The rows of a group lie close to one hidden flat surface of 13 dimensions, which may be shifted away from zero. Surfaces can cross.
(in the rows, 128 means zero)
Known rows, each followed by its group:
[124 99 115 111 135 131 128 143 122 108 162 73 148 111 122 138 102 153 72 99 131] | P
[100 155 151 162 173 105 155 141 130 109 106 143 153 119 162 139 85 124 146 138 142] | V
[120 134 164 151 165 101 108 147 121 132 137 160 82 97 142 136 168 86 140 134 134] | P
[179 155 162 112 89 134 155 112 122 103 94 112 54 158 119 89 126 111 150 132 117] | P
[105 102 153 134 115 127 86 121 153 102 129 90 121 131 151 103 139 170 158 134 143] | W
[107 124 115 112 184 101 156 102 153 142 60 197 135 146 98 129 98 148 120 123 98] | W
[134 138 192 139 167 97 86 173 112 78 175 63 55 49 159 113 141 81 144 98 124] | P
[84 148 172 105 167 106 147 149 136 155 117 149 127 95 162 136 107 134 116 100 128] | P
[120 101 137 196 148 121 86 120 120 77 141 103 127 100 120 125 123 140 111 125 130] | P
[119 143 163 96 153 143 121 169 123 149 121 143 91 99 98 143 80 135 121 124 54] | D
[136 134 148 111 185 191 127 147 107 100 87 166 87 120 151 107 119 163 149 140 167] | V
[95 139 136 95 125 165 103 121 123 147 131 129 172 104 102 126 61 174 106 117 98] | W
[188 162 130 111 128 110 186 156 100 125 112 108 59 153 88 126 92 129 141 132 123] | W
[116 106 126 183 146 107 130 101 128 95 102 146 110 129 105 142 155 146 118 135 135] | W
[193 155 135 101 125 159 128 129 112 118 108 81 118 151 136 113 84 110 105 108 149] | P
[143 158 160 95 114 146 141 127 135 134 106 87 130 128 155 117 83 143 115 99 134] | P
[112 131 79 119 152 135 121 125 118 139 114 139 147 134 82 160 133 175 155 126 154] | W
[101 113 145 100 111 156 183 129 73 71 138 169 89 117 119 131 171 140 94 121 105] | D
[133 132 121 122 132 128 130 129 143 137 97 123 133 159 100 115 62 166 139 127 93] | W
[145 115 148 93 123 170 123 132 97 88 140 139 104 124 142 108 126 148 122 129 110] | V
[153 147 122 160 144 142 67 102 148 160 85 101 120 127 106 102 110 143 136 111 166] | V
[103 132 151 105 127 119 152 165 126 120 122 87 94 102 136 107 95 159 123 77 84] | D
[181 108 84 112 171 147 76 134 152 71 140 50 121 83 132 85 94 152 179 123 158] | P
[93 173 167 168 134 147 134 122 128 158 87 154 100 90 115 146 113 162 152 142 137] | V
[134 108 134 55 135 124 110 132 137 136 144 185 137 162 122 110 112 125 170 163 76] | W
[142 146 133 104 131 131 163 174 115 129 144 103 103 139 97 142 110 76 96 132 96] | P
[140 116 170 55 92 145 125 123 118 117 158 110 114 148 156 103 148 103 98 120 122] | D
[159 104 144 77 108 130 88 160 119 127 188 78 98 152 137 102 145 117 123 122 142] | P
[149 162 77 155 158 151 140 133 86 128 126 161 180 130 101 161 101 114 134 149 149] | D
[190 166 108 102 170 126 122 124 149 121 76 84 115 118 149 101 87 115 177 93 152] | V
[124 161 142 150 125 107 169 133 106 125 110 124 155 150 140 154 72 144 119 114 116] | W
[122 167 187 142 145 135 82 123 147 180 93 149 109 135 146 155 147 91 136 133 154] | P
[111 137 180 72 70 131 157 67 140 117 148 146 109 115 137 114 179 108 114 155 152] | D
[144 143 125 157 150 107 176 115 104 108 95 155 132 165 118 146 107 109 105 133 129] | W
[132 160 160 109 115 122 85 109 162 144 141 80 121 114 94 125 98 117 168 155 142] | V
[125 144 71 117 133 140 153 122 125 149 125 160 175 166 113 103 117 121 168 155 172] | V
[137 110 156 134 166 103 105 92 149 85 107 98 138 173 162 121 122 138 111 127 205] | D
[89 178 139 170 102 142 169 111 108 165 115 191 179 97 173 180 156 100 100 124 132] | V
[144 142 142 108 136 168 130 102 131 65 98 140 82 76 129 138 153 129 180 165 126] | V
[153 140 170 146 150 145 108 139 108 138 124 164 117 116 155 173 153 56 71 131 109] | D
[141 125 135 173 133 141 78 106 118 150 130 152 147 159 114 93 105 111 102 141 141] | V
[138 133 136 69 100 180 104 89 121 115 185 154 183 151 103 70 70 120 129 190 140] | D
[111 129 125 45 145 127 162 148 146 130 129 109 83 95 87 112 117 176 153 122 136] | P
[135 117 132 131 56 139 119 110 158 110 103 88 92 155 104 120 147 138 175 143 76] | D
[100 108 129 147 122 120 153 116 94 80 154 138 172 146 135 133 114 152 85 120 128] | D
[140 141 111 231 98 107 138 157 101 148 125 146 128 164 151 132 152 91 148 131 120] | P
[133 120 152 152 134 134 121 105 138 104 107 133 139 154 146 112 115 111 103 133 129] | W
[140 156 125 181 170 114 104 135 151 141 96 109 148 119 126 133 67 125 147 127 136] | D
[142 132 73 112 122 191 94 129 101 149 143 143 198 119 135 137 118 114 100 108 109] | D
[131 84 135 134 93 78 100 61 173 124 100 94 107 150 117 137 172 171 119 92 107] | V
[99 126 149 93 99 134 109 103 115 158 177 143 195 117 130 172 120 129 63 125 125] | D
[147 94 85 94 109 138 107 98 130 105 151 107 169 168 131 101 140 135 123 121 148] | V
[162 138 148 113 103 190 133 124 103 132 84 165 127 153 192 106 126 124 117 110 103] | V
[122 154 155 144 124 162 92 109 105 95 162 125 130 51 110 142 123 126 148 160 136] | W
[143 118 104 124 104 154 154 155 90 125 145 129 124 161 114 96 95 151 113 123 107] | W
[112 139 128 190 90 160 132 116 116 112 124 154 140 127 126 98 114 131 140 155 104] | P
[140 126 131 127 138 123 99 103 152 137 95 130 108 146 85 157 135 148 141 148 126] | W
[75 127 161 180 109 143 144 135 109 94 149 113 112 49 171 106 145 167 117 104 139] | W
[111 167 156 122 110 145 200 118 95 76 119 128 130 134 162 100 107 133 130 137 165] | D
[176 116 137 126 132 159 129 134 85 81 126 160 102 132 171 142 157 97 113 126 105] | V

New rows, each followed by its group:
[126 142 71 117 107 157 102 146 87 161 164 83 189 115 108 213 150 145 99 90 153] | D
[159 126 114 153 121 157 126 157 105 93 107 117 123 152 160 146 129 140 163 138 121] | V
[129 117 122 95 136 139 111 151 118 79 171 109 141 134 111 66 47 169 188 150 106] | W
[133 150 131 159 106 151 125 146 119 163 123 129 131 106 130 135 94 138 123 119 84] | W
[156 155 128 179 144 109 126 181 92 142 167 119 114 66 135 163 104 112 144 118 98] | W
[146 102 62 170 142 118 149 168 72 78 157 116 120 125 118 172 165 154 144 113 138] | V
[104 134 148 124 137 176 123 124 111 81 155 124 112 59 152 73 145 128 130 127 175] | W
[151 162 160 110 122 134 137 131 139 192 93 158 101 118 133 159 119 100 102 121 81] | W
[177 122 167 125 146 110 76 121 162 93 96 70 93 157 140 104 86 127 162 127 119] | V
[111 166 154 182 149 149 109 150 85 117 128 130 59 102 56 126 139 99 138 141 136] | P
[137 170 163 107 146 162 147 121 89 108 117 135 94 108 110 95 93 123 108 115 139] | P
[160 154 172 119 73 170 117 107 128 107 115 121 95 156 130 71 100 114 160 160 100] | P
[107 121 139 91 151 175 148 71 110 82 109 199 133 124 93 87 128 116 69 152 136] | W
[197 137 96 138 142 135 137 149 95 132 136 82 123 137 125 164 141 78 78 100 162] | P
[143 149 138 154 143 116 142 122 116 118 105 129 85 99 95 157 125 137 134 134 131] | W
[107 137 129 107 180 103 157 157 150 136 113 112 109 90 106 160 108 126 115 120 118] | P
[120 145 141 165 134 143 137 144 89 172 110 179 82 126 84 97 103 172 121 121 113] | V
[105 114 123 64 171 142 111 160 135 181 139 177 135 92 146 92 111 129 110 93 94] | W
[107 204 160 83 117 146 162 127 157 172 75 125 78 82 118 164 138 146 214 154 155] | V
[98 95 89 152 164 122 126 155 128 110 125 94 110 102 99 86 102 215 149 97 135] | W
[103 108 128 165 142 99 143 117 121 110 128 167 125 136 120 158 157 135 127 153 134] | V
[143 129 100 158 110 172 111 137 133 103 148 89 148 96 114 140 117 93 110 148 111] | P
[118 119 149 107 161 112 109 76 174 138 110 161 139 97 141 76 109 131 113 127 137] | D
[161 128 140 146 115 167 69 128 115 117 163 119 115 100 114 129 135 102 135 160 119] | W
[97 134 161 155 155 75 158 146 133 138 102 140 102 139 144 125 111 148 136 109 112] | P
[138 168 141 140 99 108 135 109 173 121 95 106 151 148 147 136 90 105 196 161 107] | V
[133 139 97 140 152 145 114 119 134 109 116 120 134 124 99 113 110 143 177 157 165] | V
[100 104 108 109 116 141 137 128 97 127 157 175 103 104 83 142 174 180 132 142 121] | W
[140 105 91 124 172 123 139 99 100 81 153 188 166 132 125 80 125 87 93 132 143] | V
[110 131 143 112 71 144 149 141 101 138 158 140 145 141 134 137 105 172 138 135 86] | W
[159 182 111 137 186 146 106 159 111 150 132 123 154 78 120 124 41 95 130 115 112] | W
[179 129 111 177 117 112 89 92 138 154 88 126 110 145 112 135 158 102 130 116 126] | V
[116 153 136 140 103 145 150 153 91 106 154 89 119 86 146 83 90 157 139 90 126] | P
[109 145 122 122 101 192 142 96 128 122 73 155 126 106 142 119 142 180 151 125 130] | V
[146 124 175 103 91 116 104 128 117 152 145 114 60 141 93 125 136 143 128 122 95] | V
[132 165 172 128 86 179 148 107 103 88 132 113 118 107 137 102 105 119 119 152 142] | W
[135 172 86 127 140 159 119 137 127 164 102 140 147 114 74 167 90 141 170 141 106] | D
[115 167 141 116 178 113 144 149 137 183 75 162 125 179 105 139 85 126 132 132 143] | P
[155 124 111 144 140 132 175 111 58 53 157 180 123 154 85 131 132 104 97 167 137] | W
[100 127 139 208 156 106 80 161 117 151 140 128 128 139 126 148 140 120 129 122 149] | P
[162 132 186 120 152 123 98 72 148 88 80 134 78 109 158 86 121 144 155 132 146] | P
[169 133 130 129 113 141 76 159 144 151 124 47 122 195 109 129 100 109 133 131 147] | P
[127 140 154 123 179 120 127 152 94 132 136 142 155 140 154 179 99 118 72 108 143] | D
[113 169 147 80 126 150 140 113 102 98 146 140 189 149 149 134 84 120 145 149 154] | W
[135 87 149 177 152 75 156 145 118 80 100 180 84 190 129 127 121 149 144 159 83] | V
[135 98 158 127 77 144 99 112 123 106 157 100 96 151 116 99 152 148 114 137 126] | P
[151 120 85 173 168 103 141 171 128 120 119 87 160 168 106 152 71 108 97 113 116] | P
[155 157 156 146 145 151 92 129 123 127 114 104 145 127 161 123 89 95 110 117 140] | P
[102 74 114 135 101 139 125 132 143 141 113 143 86 136 113 91 163 189 129 119 101] | W
[104 101 104 89 108 160 120 127 123 147 142 174 140 147 128 115 167 155 147 143 122] | W
[103 127 148 140 110 132 139 150 118 136 137 106 148 129 182 120 118 150 103 92 137] | W
[160 104 114 130 127 126 123 95 124 92 96 121 113 122 152 122 152 143 117 87 115] | V
[116 100 112 78 148 121 96 98 112 100 146 123 141 157 46 169 135 187 116 143 163] | W
[171 197 128 75 80 183 188 153 113 144 104 119 77 132 110 75 66 138 199 154 106] | W
[142 128 109 107 136 84 156 102 156 106 103 121 147 147 153 134 136 114 156 120 132] | V
